All groups share one centre, and each spreads out both ways along 13 directions, with some noise.
Known rows, each followed by its group:
[ 15  14  35  -2  16   7  -3 -11 -20  -5  23  11   8  27  18  29] -> dod
[  2  25  -7  14  18 -32 -21  -6   3  22   4   4  11  -9   9  24] -> dod
[  7  12  -3 -11 -13  -1 -12 -10  -7  -5  18  11  11  16 -30  -7] -> dod
[ 19 -23  10  -1 -10 -10  -8 -11 -37  16  -9 -17  -3   9 -14 -20] -> Gudu
[ -4   0  11  18  -7   2  12   3  17  -7   7   1 -16   2  -7  12] -> dod
[ 11  22 -22 -11  -4  -4 -17  12 -25  -5  36  -6 -14  -9 -35   2] -> pugur
[ 26   5  11 -24  13 -20  -7 -12 -39   6 -10  -2  -3 -15 -31  18] -> dod
[-18  12  -7  23   3  -5   3   7  22   6  19 -39  -5  15  -7 -24] -> dod
[-23 -23  -9  -2  -9  -8  -7 -28   3  24 -20 -22  11  -8 -11   5] -> Gudu
[  3 -11  16  -9  12  -5 -13   0   3   0   6   5  22 -33   3  -1] -> Gudu
[ -7  20   4   6 -31 -26   3 -18 -19  27  24  14  -3 -12  -6   5] -> dod
[  7  21  10   3  -3   8  10  -9  13  26   1  13   5  -1  20 -13] -> pugur
[-20  18  17 -29 -18   4  26  12  -3  51  14 -18   4 -16   8  13] -> pugur
[-17  -6 -12  43 -20  13   7  10 -21  19  33  26 -14  -4   4 -16] -> dod
[  3  15   4 -13 -12 -39 -23 -16 -12  12  14 -16   8  12 -31   9] -> dod
[ 23  15  17  -1   1   1   0 -18 -24   8  14  30 -11 -13   6   8] -> Pip
[ 16  -1   3   7  18  -3  -4  18   9   7 -13  10   3 -21  -4  -3] -> Gudu
[ 21  13  -5  -1   5  -9 -28  16  -6  30   9  22  10  -7  15   4] -> pugur
[-23  -1  -1  16  12 -46 -20 -18 -23  -3   2   2  -2   1 -17 -30] -> pugur
[-17   7 -13 -18   4   4  11 -13 -37   3  -8  22  -6 -20   5 -31] -> Gudu
[ 10  11  23   3   0   4 -15  -1   4  13  49   0 -22 -21   7 -18] -> Gudu
[  3  10   5 -28 -13 -11  -5  34   0  18  12 -14  31 -10   5   3] -> pugur
[ -2  -2   3  -2  -1  11 -16 -15  -4  -6  37 -22 -32   0 -29 -10] -> pugur
[-31  -2  15  14  -3 -20  -3 -21  27  12   0   0  -3   1   9 -12] -> pugur
[ -7  -6  13  18 -10  11  25 -13 -13  -7  14 -15   4   5   9  -7] -> Pip
[ 12  25   0  -4 -36  -4  15 -32   5  20  -7  22 -21  13 -29 -11] -> Gudu
[ 17   8  21  36  28 -10   5   7 -25  22  -1  -2 -13  10 -11   5] -> Pip
[-16   4  -9   5 -10   7  24 -33 -15  17 -10   7 -36 -14 -11 -22] -> pugur
[ 23  47  -5 -14  -3 -15   5 -16  -9   0  21   3   4 -23  12  -2] -> Pip
[  2   2   5 -17  -1  -1   0   2  -3 -21  12  11   2 -24  -1 -14] -> Gudu
[-15  39   7  -9  -7  -9  11 -27 -21   4  27  28  -3  -3  -2  -1] -> Pip
[ -8   6 -12   4   0  -2 -10 -26 -40  35   5   8 -19   7  13   8] -> pugur
[-34  12   1 -10 -19   0  22 -46  -7  10  20  -4   0 -45 -19   6] -> Pip
[ -8  -7  -4  -2 -22   9   9 -19  13  16 -18  30 -24 -16  -9  -1] -> pugur
[ 14  17  41  25  16 -27  -3  -1  -1   4  16  29   5  -4  -7 -34] -> pugur
[  6   7  16   2 -30 -37  14 -14 -10 -11  -5   2  13  20 -18  -1] -> Gudu
[ 15  18   0  31   5 -18 -21  21 -10  -8  42  20 -12  -3  -9 -15] -> pugur
[-14  31  -3  -2  29 -11 -17   1  15  -9  17   0 -10  14 -39 -30] -> Pip
[  0   7  -1   1 -13 -28  11  -3 -17  19  -2 -11 -15 -28 -30   8] -> dod
[  4  -2   2 -11   0 -10 -18  -2  25  18   6 -30 -16 -14 -37  11] -> Pip
[ -2  -5  -2 -12   0  -2  13  10  -5 -41  -8   5  19  -4  -2 -10] -> Gudu
[ 37  13  15  -8  -4 -21 -21  16   5   9  23  -1 -13 -18  -1  -9] -> Gudu
[-10  11   9   9 -13 -17  15 -28  -4  -2   2  21  -8 -19 -18  -7] -> Pip
[ 13   9  20   5  15   4 -16  -2  11  15  25   8 -11 -19 -12 -24] -> pugur
[ -9  23 -11 -25 -13 -17  -5  18   3   6  11   7   1  -2 -10  15] -> Pip
[-17  -1 -14 -14 -21 -15  -2  -7   2  10 -19  18 -14  -4 -30 -19] -> pugur
[ -4  -9 -10  26  -9 -28  -6  22 -19   4  11  -6  -5 -11 -34  13] -> dod
[-22   4  -2   4   3 -18   2 -14 -15  23   5 -26   5  -4 -11   2] -> Gudu
[ -5   6  13  11   6  -4  14  12 -37  22  20 -19   4   1  10  -5] -> dod
[-11 -16   7   0   4  -6  -8  18  -7  -7  16  -2 -15 -16   7  10] -> dod
[  0  13  -4 -13   4 -33 -23  -6  11  13   1  -9 -20 -14  -6 -15] -> Gudu
[-10  -8   7  26 -20 -25   1 -15  13  12  -8  -3   2  21  18 -26] -> dod
[ -5  33   1   0 -25 -22  16 -35  -3  19  11   5 -14  -8 -16   9] -> Gudu
[-17  23  16  33  13 -45  20 -15 -15  31  -4 -18  22 -11 -13  -5] -> Pip
[ 24  20  30  18  10 -11  -3  -8 -13   8  22  -6 -21  27 -11  18] -> Pip
[ -5  39 -18 -11  10 -24   9  -2  -9 -29   9   5  -6 -21 -28 -15] -> Pip
[ -3  24  -7  -4  10  22   6  22  12 -20  24   5   1   7  -6  -4] -> Pip
[  5  11  10   6 -20 -14   4  34  11  -1  25   8   6 -14  -3   8] -> Gudu
[ -8  -4  13  10 -16 -30   6  33  23   3   9 -33  -9  -1  -1  -6] -> dod
[-23   9   4 -18  -4 -12  -5 -14 -11  32   8  15   5 -26 -16  12] -> Pip

New rows, each followed by its group:
[ 19  -5  15   7 -27 -18  -8   4  15  12  20 -28 -17  -9 -45  17] -> Gudu
[-21   1  24  21  -5 -24   2 -11  -2  35  -1  27   1  -6 -12  19] -> Pip
[ 13   6  27  12 -19 -19   8  10 -10  12  18  10  26  -3  -1  12] -> Gudu
[ 14   4  -3 -13 -37   8   9   5 -20  -1  18 -13  -8  30 -11 -26] -> Gudu
[-16  -4 -11   3 -14   4  -3  20 -22   4  24  10  10   1 -21   2] -> dod
[ -1   3  -1   7   3  -2  17  -8 -18  19 -27   6  31   5  15 -37] -> dod
[ 12  18  18  26  15 -22  13  19 -11  -2  13  11 -14 -24 -12   6] -> Gudu
[-17  30 -22  -7   4  -2  10 -10   1   4  17   5 -11 -49  -5   4] -> Pip
[ -7   8 -26  12  -2  13  19 -26 -18 -15  19 -31 -26 -20  -2 -18] -> pugur
[-31  14  -6 -12  -4  -8  16 -36 -23   0   1  15 -30 -25 -34 -25] -> Gudu
[ 11   7  18  21  -7  -8  11 -10  23  -5  10 -19 -12   3 -23   5] -> Pip
[  5   4  11  -5   1  24  -7 -30  11 -10  35   7 -19 -25  25 -19] -> Gudu
[ 11 -14  -5 -19 -15  -5 -16 -11   0  19 -10   1  -9 -15   0 -21] -> Pip
[-15   6  -7  11  -9 -13  12  -1 -24  -3  16  24 -13 -33 -14   5] -> pugur
[ -6  20 -16   1  -2 -12   0 -10   3  -1  17  -2 -52 -31   0 -11] -> Gudu
[-18  24  -5  -9 -24   2  27   8 -14  16  19  12  31 -20   1  -3] -> dod
[  4   8 -11   5   7  18  12  -6 -16 -30  17   1 -11  -7  19 -26] -> Pip
[-25  16  20  36  -3 -20  19 -12   5   3  18  21  -5  -7   9   3] -> Gudu
[ 11  -6  23  -7   2  -7 -15  -8 -21   5  17  -1 -23   1 -39 -14] -> pugur
[ 13   8  29   2 -15  -2  18  11  -5  28   1  30  11 -15  20  21] -> pugur
[ 14 -26  17   3 -23  12  10 -10 -13   7 -18  44 -16  -7   7   5] -> pugur
[  9  40  -8  -1 -10 -24  10   0 -23  20   3  -8 -24  19  -4  -7] -> Pip
[-23  17  15  -5   4  10  18 -55   9  13   4 -18 -23   1 -20 -27] -> pugur
[ -5  -5 -20  15   6 -10  14  24  -3   5 -11 -18  11 -35   1  38] -> Gudu
[ -4  14  -7 -14 -37 -28   6 -17 -15   5   5 -12  -9  10  22 -14] -> Pip
[ 22  -7   5 -34  -9  -2  -9   6   4   3 -17   2   6 -11 -28 -22] -> pugur
[  5 -17   7  17 -10 -19 -12  18   6 -16  -1  46   7 -11   1 -26] -> pugur
[-27  -2  -3  13 -25   6  28  15 -13  16  17   7  -4 -22   5 -14] -> dod
[-27   8   2 -24 -11   5 -12  -6  23  24  14  28  26 -23   0   0] -> Pip
[-14  17   8  25  -1  -4  13  -1  25 -22  37   2  11 -24  14  -7] -> pugur
[-19  20   0  23 -11 -23  22 -15  -3   2   5  32 -13 -27  22   9] -> Gudu
[ 12  -4   2 -25 -13   3  -1  -4  18 -10 -10  10  10 -18 -21  -5] -> pugur
[ -7   2   2 -25 -22  -3  15 -13  36  12 -24 -16   6 -14  -7  18] -> pugur
[ -4  12   0   7 -33  24  15   5  13  22  35  17 -21 -26 -22   6] -> Gudu
[  5  37  -6   5  19 -22  18   9 -40 -13   1   9   4   3 -12 -21] -> Pip
[ -3  -5   0  25 -15  12  27 -21 -14 -21   4  13  15  -5   4 -29] -> dod
[-11  10 -19  20  13 -15   7  -9  -5  16 -15  13 -29 -27  20  -2] -> Gudu
[ 20   2   4   7 -10 -31   3 -13 -24  27 -18  -3   5 -16  -5  19] -> Gudu
[ -5  18  14   1   9 -30  25  -9  12  21 -10 -41  -8 -29  28 -14] -> dod
[  2   8   8   2   7 -18 -24  -3   3  21  16 -10  -6   7  -6  -6] -> pugur
[ -7  12   9  -1   5 -25   4  -8 -43  -5   9  26  -6 -14  -7  17] -> Pip
[  6  -2 -11   7 -16  -4  -1 -10 -19  17  -2  -6  -9  12  23  35] -> pugur
[ 12  -8  26  -1 -16 -10   5  -3 -43   6  24   4  -9 -14 -25 -19] -> Gudu
[ 12  -2   8 -14 -29  14  27 -21  14   7 -17 -30 -36  10 -23   8] -> pugur
[  0  -4   4  20  -7  -6  24  -3 -40  10   4 -21  -4   6  23   1] -> Pip
[ 16  27   5   2   4 -18 -11   3 -11  21   3  40  18  -3   4   9] -> pugur
[ 14 -18  23 -12 -22  21  32 -24 -12  21 -26 -11 -25  -6   2   5] -> pugur
[ -7  14  11  14 -25 -27  57   9 -22   4 -21  12  -6 -20   1 -13] -> pugur
[ -5  61  -7 -25  13  -7  -9 -15  11 -13  48  10   4 -26  -6   9] -> Pip
[-10   4   5  18   0   3   5 -36  20   0  -9  37  -2 -16  12 -11] -> pugur
[ -6 -18   1 -10  -8 -11 -13 -16   5  18 -31  22   7  -1   8 -13] -> pugur
[ 11  16   1  10  -4   6  20  -8 -19   6  20 -13 -23 -16  -7   7] -> pugur
[-35   0 -27  14  -5 -27 -13 -13 -12  19   5  -3 -38 -18 -18   3] -> pugur
[-10  10 -42  -8 -22   2  -2   0  -8   6   4   6 -30 -15 -24   5] -> pugur
[-12   7   1 -10 -25  19  -3   0  16  10  34  -1 -18   5 -17 -28] -> Gudu
[ 13  22 -10   6  -2 -16   5  -4  -1  26   3 -17 -14 -24   5   5] -> Pip
[ 20  20  -7 -24  14  -6   1 -30 -28  -4 -14  -1   0  -2   4 -18] -> Gudu
[-15   3  -7   7  -5 -38 -17 -24  12   5   3  -3   0 -24  25  -9] -> dod
[  6   4  21  39  11   3  22  -6 -10   6   3  24 -28 -12 -19 -11] -> Gudu
[ 11  -7   7  -8 -11  -7   7   7 -45   0   4  19   1 -18   3 -21] -> Gudu
[  4   4  17 -27 -10   4  22 -19 -16  32 -20  -8  -2  -3  -6  -2] -> pugur
[ 21  67 -13 -23  15   7  -6 -17   1  14  30   7 -13 -13  -8 -21] -> Pip
[ -1   6   6  12  -1  -1  25  -2  20  25 -27  -1 -18 -11  12 -19] -> dod
